The rows of a group lie close to one hidden flat surface of 13 dimensions, which may be shifted away from zero. Surfaces can cross.
Some rows, each with its group after it:
[-25  -5  22 -10 -22 -13  12 -17 -12   6  39   2  42  23   6 -30]
q_737
[  4  14   2  -4  32  16   3   9  10  11  17 -22   9   4   3   1]
q_548
[-18  -1   8  -7  -8  -7  -8  -4   1 -33  -6   7   7  16 -18   7]
q_548
[-14  -7   9  31   2  18 -14  41  23  32 -13  16  18  -1 -11   3]
q_727
[ -5   0 -17 -20  20  12  24   2  25 -12  12  -9 -11 -31  23  18]
q_471
[ 25   0  -2  -4 -13   7  24  -4  -3   0 -18  -6 -13 -32   1   2]
q_471
[ 11   4  15   6  14  31 -16   6   0  13 -37  13  11  25   5  17]
q_737
[-20   3  21 -13   3   0 -13  12 -38 -19  -3   7 -12  10   7  -7]
q_727
[-38 -10 -17   1 -20 -18  -2   1  33   0   5   2  17 -13  11  -4]
q_727
[  4   1  17  15  15   3 -11   1  22 -57 -18  26  27   5 -11   8]
q_737
[-19 -26 -16  -7  15  -9 -11   0 -22 -14   6  -6   5 -11   8  -7]
q_411
[-23  13   3   5 -18 -15 -20  26  -9   4   2  13   6   3  -7   2]
q_727
[ -1  -5 -19 -19  16   0 -11   9  11  -3  -2 -19 -14  -8 -12   9]
q_737
[ 12   6  11  17  -4  17   0  19  10  30  19  19  13  12 -16  11]
q_727
[ 25  -5  13  16   6   2 -42  24  35  16  -7   0  -3 -26 -10 -24]
q_548
[ -7  15 -12 -35 -19  -1 -14   0 -22   9  -4 -15  -1   5   3  16]
q_548
[-27 -30  28   1  -4  -5  15   1 -23  -6   0  16   9   7 -18  -3]
q_727
[  5  -3 -14 -16 -39  -2   2   0  -2  16  -4 -16 -27   0 -13 -16]
q_411
[-17  -5 -10 -14  18  -1  31 -19  16  17   3 -29  11  -2   3   9]
q_737
[-22  -3 -17 -18 -26  -9 -12  22 -20 -11   2   9  -8  -1  -8  -2]
q_411
[ 16  15  -1  14 -15 -12 -25  -5  35  -1  13  18  48 -20   2  20]
q_471
[  7   7 -18  -3  11   0  21  -1   6  17  17 -11 -24  11 -12  14]
q_548
[-15 -10  12  -7   4  16 -18 -14   0  -9  18   1  28  29  16 -18]
q_471
[  2   1  24 -17 -15 -16  -2  15 -16  31   9  20 -41  18  -7 -28]
q_737
[ -2 -30  15 -19  15   4  13  17 -38  -3   0 -19  54   1 -49 -10]
q_737
[-14 -22   5  -4 -12  -1  19  -6  10   6   7   8 -18 -16  -5   9]
q_471
[  6 -11   5   0  16 -13 -26  -3 -18  -2  -1  -5   5  -7  -2 -10]
q_411
[  7  13 -11 -38   3 -11  -8   8 -20   7  -3  -4  19  12  -4   0]
q_727
[-26  -9   8   0 -11  -3 -24   8   0   1  -8 -10   5  -2   9 -26]
q_727
[-24 -16  20  -3 -23  13  11   1  29  21 -20 -36 -34  -5 -28 -14]
q_548
[  7  14   1   2 -22 -26   1 -38  22   9   1  10  26  11 -14  39]
q_471
[ -1 -14   1   1  -1 -16 -30  15  15  -5 -13   6  12  -9 -28  -3]
q_548
[-12   1 -16  -3  11  -5  -1  26   9  23   7  -7 -24   8 -16   0]
q_471
[-29 -15  -2   5   3  -1  -3  -9  -7   3  -9  -6  -1  -5  10  22]
q_548
[ -1   1  -8  -6  -6  -7 -12 -12 -13 -15   5  11 -13  -2  11  11]
q_548
[-18  22  14 -10  17  26 -20  35   9  15 -28 -17 -15   1  24 -15]
q_727
[ -4  -2  17 -46  45 -10 -11   7  -4  23  -7 -21 -33   1   7 -16]
q_411
[-25  -5 -14  -4  -6  -2 -38  -2   7 -15   3  -5  13  23   7 -10]
q_727
[ -1  -4 -10 -12   6   5  -4  -1   6 -14  -1  12   8  -8  17  16]
q_727
[  6 -14  12   6   1 -13   3   8 -17  -1   5  46   2  -4  18 -15]
q_737
[-14 -26  -7  -3 -13 -14 -21 -17  11  26  -7  10  -6  10   0  12]
q_471
[-18  -9  20  35   0   1  14  -9  -9   5 -24 -31   8   6  14 -54]
q_727
[ 14   6  12  16 -12  -7   7   1 -13  43  -9  10 -12  17 -16   6]
q_548
[ -6 -17 -12   0  32  17 -17  -8  -5   0  -2 -24  21  -3 -10  35]
q_548
[ -3 -10 -11  -8   7  12  -3 -15  -2  -4  -6  -7  -2   6  28 -11]
q_471
[  3 -22 -16  15 -27  -7  -8  -4  -6 -19 -20  14 -11  13 -25  -5]
q_548
[ -2  15   8  20 -27  -4 -16   0   5   2  25  32  -9  13  15   1]
q_737
[ -3   2 -11 -31 -15  -8 -14  20   2   5  -1   8   1   2  -3 -11]
q_411
[ -5  14 -13 -12  19  14  -1  13  -6   5   0   3  10  38  13  -4]
q_727
[ 16   3 -30  -6  22 -16  -1  -5  13   3 -11 -34 -14 -22  -4  -2]
q_737
[-12  -9  -7 -17   3 -22 -34  -8 -21  -8  24 -12  19 -24  21 -10]
q_411
[  4  -2 -41 -21  28   5  16  -1  -5 -36  -2 -14  14  18   2 -10]
q_411
[-24  34  11 -27  -7   3 -24  -9   7 -49 -15  -6   9  13  41  -5]
q_727
[-24 -11 -12   9  -1 -14  18  -9   5  13  17  -5  22  15 -11   1]
q_548
[-18   5  21   6  21   0 -31  15   1 -16 -33  -3  -3  -9   7   3]
q_411
[-18 -15   5   5 -33   9 -22   3 -12  11   2   5  40   7   4  -9]
q_737
[  9  18  -7   4  15  15  21  12  -1 -23 -22  26  17   1  11  30]
q_471
[-15   0  -2 -38 -13  -4  15  15 -20  -3 -12   8   1  23 -16  -3]
q_471
[-10  -2  10  17   0   7  -3  -9  22  -6 -27  -1   9  -8  35 -23]
q_411
[ 19  -6  12  -3   8 -21 -10 -27  13   4  26 -14  42   0  -9 -18]
q_737
[ 14 -24 -11   3  -8  -1   5   1  25   8   2  36  37 -24   2  18]
q_471
[ 10  22  18  -5 -35 -41 -20 -12  -5  20  31  20   8  17  -5 -14]
q_737
[ -9 -35 -18 -14   8   7 -14  -7   3  -4  38 -13  28 -28   4   8]
q_411
[  3 -18  -9  51   8  -3 -32  16   7 -36  -1  30  -7   9 -37   9]
q_411
[-15 -32  21  31  21   9  22 -12   7  48   8 -17 -22 -11  -5   4]
q_548
[ 15   1   5  12  19  15 -11 -29  21  -3 -17 -34  -9 -15   2  20]
q_471
[-13 -14 -15 -10 -11  10  18   4 -26  35  12 -45  22  -9  -1 -24]
q_737
[-11   4  20  -4  -7   2  -7 -15  13  -2  18 -13  19  25  -9 -15]
q_737
[  3  14   3   4  24 -31   6 -11 -10  -2  16  11  43   3  23  -5]
q_411
[-25  13  -4  46  -7  -8  -3  15   6  14  31  -8  -9  -6  -2  -8]
q_727
[  8  22  -9   6 -32 -18 -10   8  -7   3 -19   8 -25   0   9 -20]
q_411
[ 28   0 -26  24  34   4 -15 -17  18  -2   0  -6   6 -15  18  17]
q_737
[-22  -3 -13  -4  39   5 -15  -8  13  14  40 -36  -3  48  -1 -23]
q_471
[-18  -9  11  17  -3   7  -9   3 -14 -14  25   5  37  -8   7   2]
q_411
[ -8 -17  -7   3  -4 -24 -12 -14  -4 -20   9  -3  17   9 -23 -11]
q_411
[ 27 -24 -11  33  17  -1 -41  -5 -15  11  -9  -3 -14 -31 -12  24]
q_471
[ -5   7  42   8 -14   6 -27   2 -11  -5  -1 -11 -13   7 -31   5]
q_727
[-27 -26  -2 -10 -22 -14 -11  -3 -18  -9  -6   0  15   0   3 -22]
q_548
[ 23 -10  30 -10 -16  26  27 -15  -7  14  10  -8  12  16   2 -35]
q_471
[-23  17  21   8  -5 -17   8  -5   7   6   6  13  -7  11   5  13]
q_548

New rows. What belongs after each?
[ 27 -15  -8  10  16 -13   5   1  -8  16   7  10   1 -31  14 -16]
q_737
[ 13 -26  19   0  39  -8 -11 -19   5 -23  24  -9  -6 -15 -24  12]
q_548
[ -7  10   1 -14 -11  -9  -2  24   2  34 -17  -7   4  -1 -15  -4]
q_727
[ -5 -12 -11 -12   8  -5   3   0  -5   5  -2  -8  -8 -20  12  -4]
q_727
[-13   3 -13  39  22   3 -24  36 -21   8  -2  11 -14  37 -15 -13]
q_471
[-35 -28 -22   3   9  -7  -5  19  17  -1 -28  -2 -13 -17 -10  10]
q_548
[-11  -9  -9 -10   1  -4 -15  12  20  44 -23 -41  12  14 -22 -30]
q_727
[-26  -2  12 -12  13 -26   5  -1 -12   5  24   8  24  16 -19  14]
q_548
[ 16   3   1 -20 -27   3  53  11 -51 -22 -20  16 -15 -15  -8  -4]
q_471
[ 8 19 -8 25 12  8  1 12 21  0  1 22 17  2 13 16]
q_471
[ -7   0   7  -3 -23   6  29   1  -2 -11 -17   1 -18 -10   6 -11]
q_471
[  5  17 -19  11  -1  20  -1  -1   4 -31   2 -16  21  -4   4   8]
q_411
[ -5 -10   4 -42  -4  -5  30  -3  -4  25 -36 -24  -3  22 -14 -29]
q_411
[ 15  24 -20  -9 -17 -18   6   8  27   8   8   3  28 -10   0  -1]
q_471
[-24 -13   1   7   2 -16 -19 -22  -3   3  43 -31 -26   1 -15   0]
q_471
[ -7   7 -27   2  -5 -17  -2  14   9  -7  15  32  31   7  10   5]
q_471
[-11  -5 -20  -8   3  21  14  22 -11  -4  16   5  -9  -2   8   9]
q_411
[ -6 -15  54   6  -5  17   4 -22 -17 -27   8  10  30  21  -3 -20]
q_727
[-31  -8 -15   8  19   0  16   9  -3 -23   2   2  -3 -10  -1  24]
q_411
[-15   6  13  -9   8  17  11  28   9  19  -9   7  -1  -2  15  -4]
q_727
[-10  17  22  -4  13  23 -28  18  -6  -7 -23   1   1  -3  29   3]
q_548
[-18 -11 -11  10   1  -3   6  11  10  12  12   8   2  -1 -10  10]
q_727
[  0  -2   3  -4  22  12 -27  27  10  10  -5 -18  11 -38   3   4]
q_727
[-18   9  10  -5   9 -24  11  -5   5 -38 -31  10 -30 -18  26  -9]
q_548
[-19  11  23  -9  -2 -20 -13  10   9 -11  -3  14  -2   2 -13  13]
q_548
[-12   7  11  18 -13  -5  -6 -12   9  -4  18 -19   4  -8   1 -15]
q_727
[ -1  25  -6 -20 -10  -5  10   0 -22   2  -2  -6  23  31  -1  -7]
q_548
[-23 -18  22 -37   5   8 -35  13   5   7   7 -21  31  -6   8 -31]
q_727
[ -9   7  -1  17 -18 -18  22   9 -26  23   8  10  16  13  10 -34]
q_727
[ -5   5  15  10  17   2   2   5 -28 -18  10  -2   1  -4  -2   8]
q_727
[  0 -10 -18  23 -15  -1 -27  -5 -15  18  13   9   4   3   7   5]
q_737
[-13 -16  -4  21 -14  27 -10  21   0 -20  22   8  23 -19  -5   6]
q_737
[  0  -4 -21  -5   4 -27 -10 -20 -17  18  -8 -33   6  17 -20  -5]
q_737
[  0 -26  17  32  34  25 -22 -20  15  -4   4  23 -16  36  23 -10]
q_737
[ -6 -25  28  -9 -19  14  20 -17  12  -1  -3  22  -1  11  -7   7]
q_727
[ -7 -15 -11  12  -3  -5   7 -17 -15 -20 -43 -24   5  -2  -1 -15]
q_411
[-41  11  19  11  -8   0  -4   2  10 -22 -14 -11  -8   1  16 -13]
q_727
[ 10  -7 -47 -12  26  -8  13  -2  10   3  -2   2  -7 -23  17  29]
q_471
[-10   1  -5 -21 -12 -16  -5   3 -31  10 -19  -1 -21   2  34 -40]
q_411
[ 15 -33  -8 -13   7   4  43 -29  10  22  13   1   2  -2  -5  13]
q_471
[ 30  15   6  15  -1   0  30 -18  -5 -13 -29 -40  15  14 -51  -3]
q_471
[ 20   5  22  -8 -10  13  -6   0 -20  -5   7   8  -4 -19   5  15]
q_471
[ -5  29   4   4  -9   4  -6  12  21   1  -8   6  36  -4  34 -15]
q_727
[ 21   5  19  -4  13   4  -2  15  -2  12  -2  38 -23   8   4   5]
q_737
[  5  14   8  22 -10   5   0   0  27  -8 -26 -11  24   4 -13  -6]
q_471
[ 13  -4 -14 -13   7   1  13   0   0   3 -11 -25   8   8 -24 -10]
q_471
[ 14 -22  37   5  -9  16  26 -44   0  -8   8  -9  36  20 -22  -3]
q_471
[-23 -15  23   3  13  -9   7 -25  14 -10  -3 -24  10  37 -44   1]
q_737
[-33   3  -2  -3  -3 -10  -9   7  11   8  -6 -33  15   2   8 -37]
q_727
[  2 -16 -25   0  -6   7  18   8  -4   1 -20  10 -17  16  14 -30]
q_411
[ -5  23  13 -19 -18 -25  -5  -3  -6  -4  20 -14  29   0 -23   5]
q_727
[ -3 -32   5  -3  18   5  14  12   3  10 -31   6  26 -13 -21  12]
q_727
[  9 -30  -5  16   8  -3 -13 -19 -17  -9   5 -10  32 -24  15 -26]
q_727
[ -6  12  25 -16  15 -25  13  -4   0  37  -3 -18  -7 -20   7  -2]
q_548
[ 15   6   3   3   9 -14 -10  -7  18 -10 -16 -10   1 -10 -11   6]
q_548
[ 11  11 -32  -4 -13 -28 -21  -9   1 -15 -18  12  30 -15   4  26]
q_471
[-14  20  22  -2 -18 -13 -11   4 -23 -28  16  24  24  10   6   6]
q_727
[-18  15 -23 -14  -3 -27 -10   2  10  10  13  23  21  31  -7  27]
q_471
[-24  26 -12 -38  -7 -15 -20  26   3  23  25 -17   3 -10  32 -30]
q_727
[  4  17 -32   3  12 -10  24  16  15  10  -9   6 -17  15 -16  12]
q_548
[ -4   2  -1 -38 -29 -25 -15 -13  -9 -25  12  15  11 -23  14  11]
q_727
[-17   2   7  11 -19 -10 -32   0  18   1   4 -24   1 -17  -7  -9]
q_727
[ 10   8 -19  -5  -6 -10  10  13 -13  -4  -9   1 -20 -26  -4  13]
q_471
[-17  -2   2   7  -2  -3  10  -5  -9 -17  41   0 -11  -5   3   0]
q_471
[-10  24 -25  22  -9 -16  19   4 -11  10   7   5  17  27  15 -19]
q_727
[  1  13 -21   8  -9 -19   2  15 -40   1   0  26 -12  -5  20   2]
q_727
[ -5  31  -2  12  -6 -15  21  -6  25  10  20 -32  -1 -24  -4   3]
q_727
[ -4   5 -19   0 -26 -22  14 -24  -8 -14  21   4   8   0  17  -9]
q_471
[  3  -1  -1 -21   9  -2 -13  19 -20  23   7  -4  12  13 -16  -4]
q_727
[  3  23   8  14   6  -9  18   0   9   1 -22   4 -45  15  -1  -5]
q_737
[ 17  11  -6   0   1 -14  -6  14 -11  -2 -17   3 -10  -3 -16   1]
q_737
[ -8  11 -27  26   8 -25 -17   6  19   3  34   1   8   1  -8   5]
q_471
[ 25 -15 -24  -2  -2  10  10 -10  -6  22 -29 -15 -25  -8  22 -23]
q_471
[ 10 -17 -16  10   5  10  28  23  10 -23 -16  16  20 -36 -10   8]
q_471
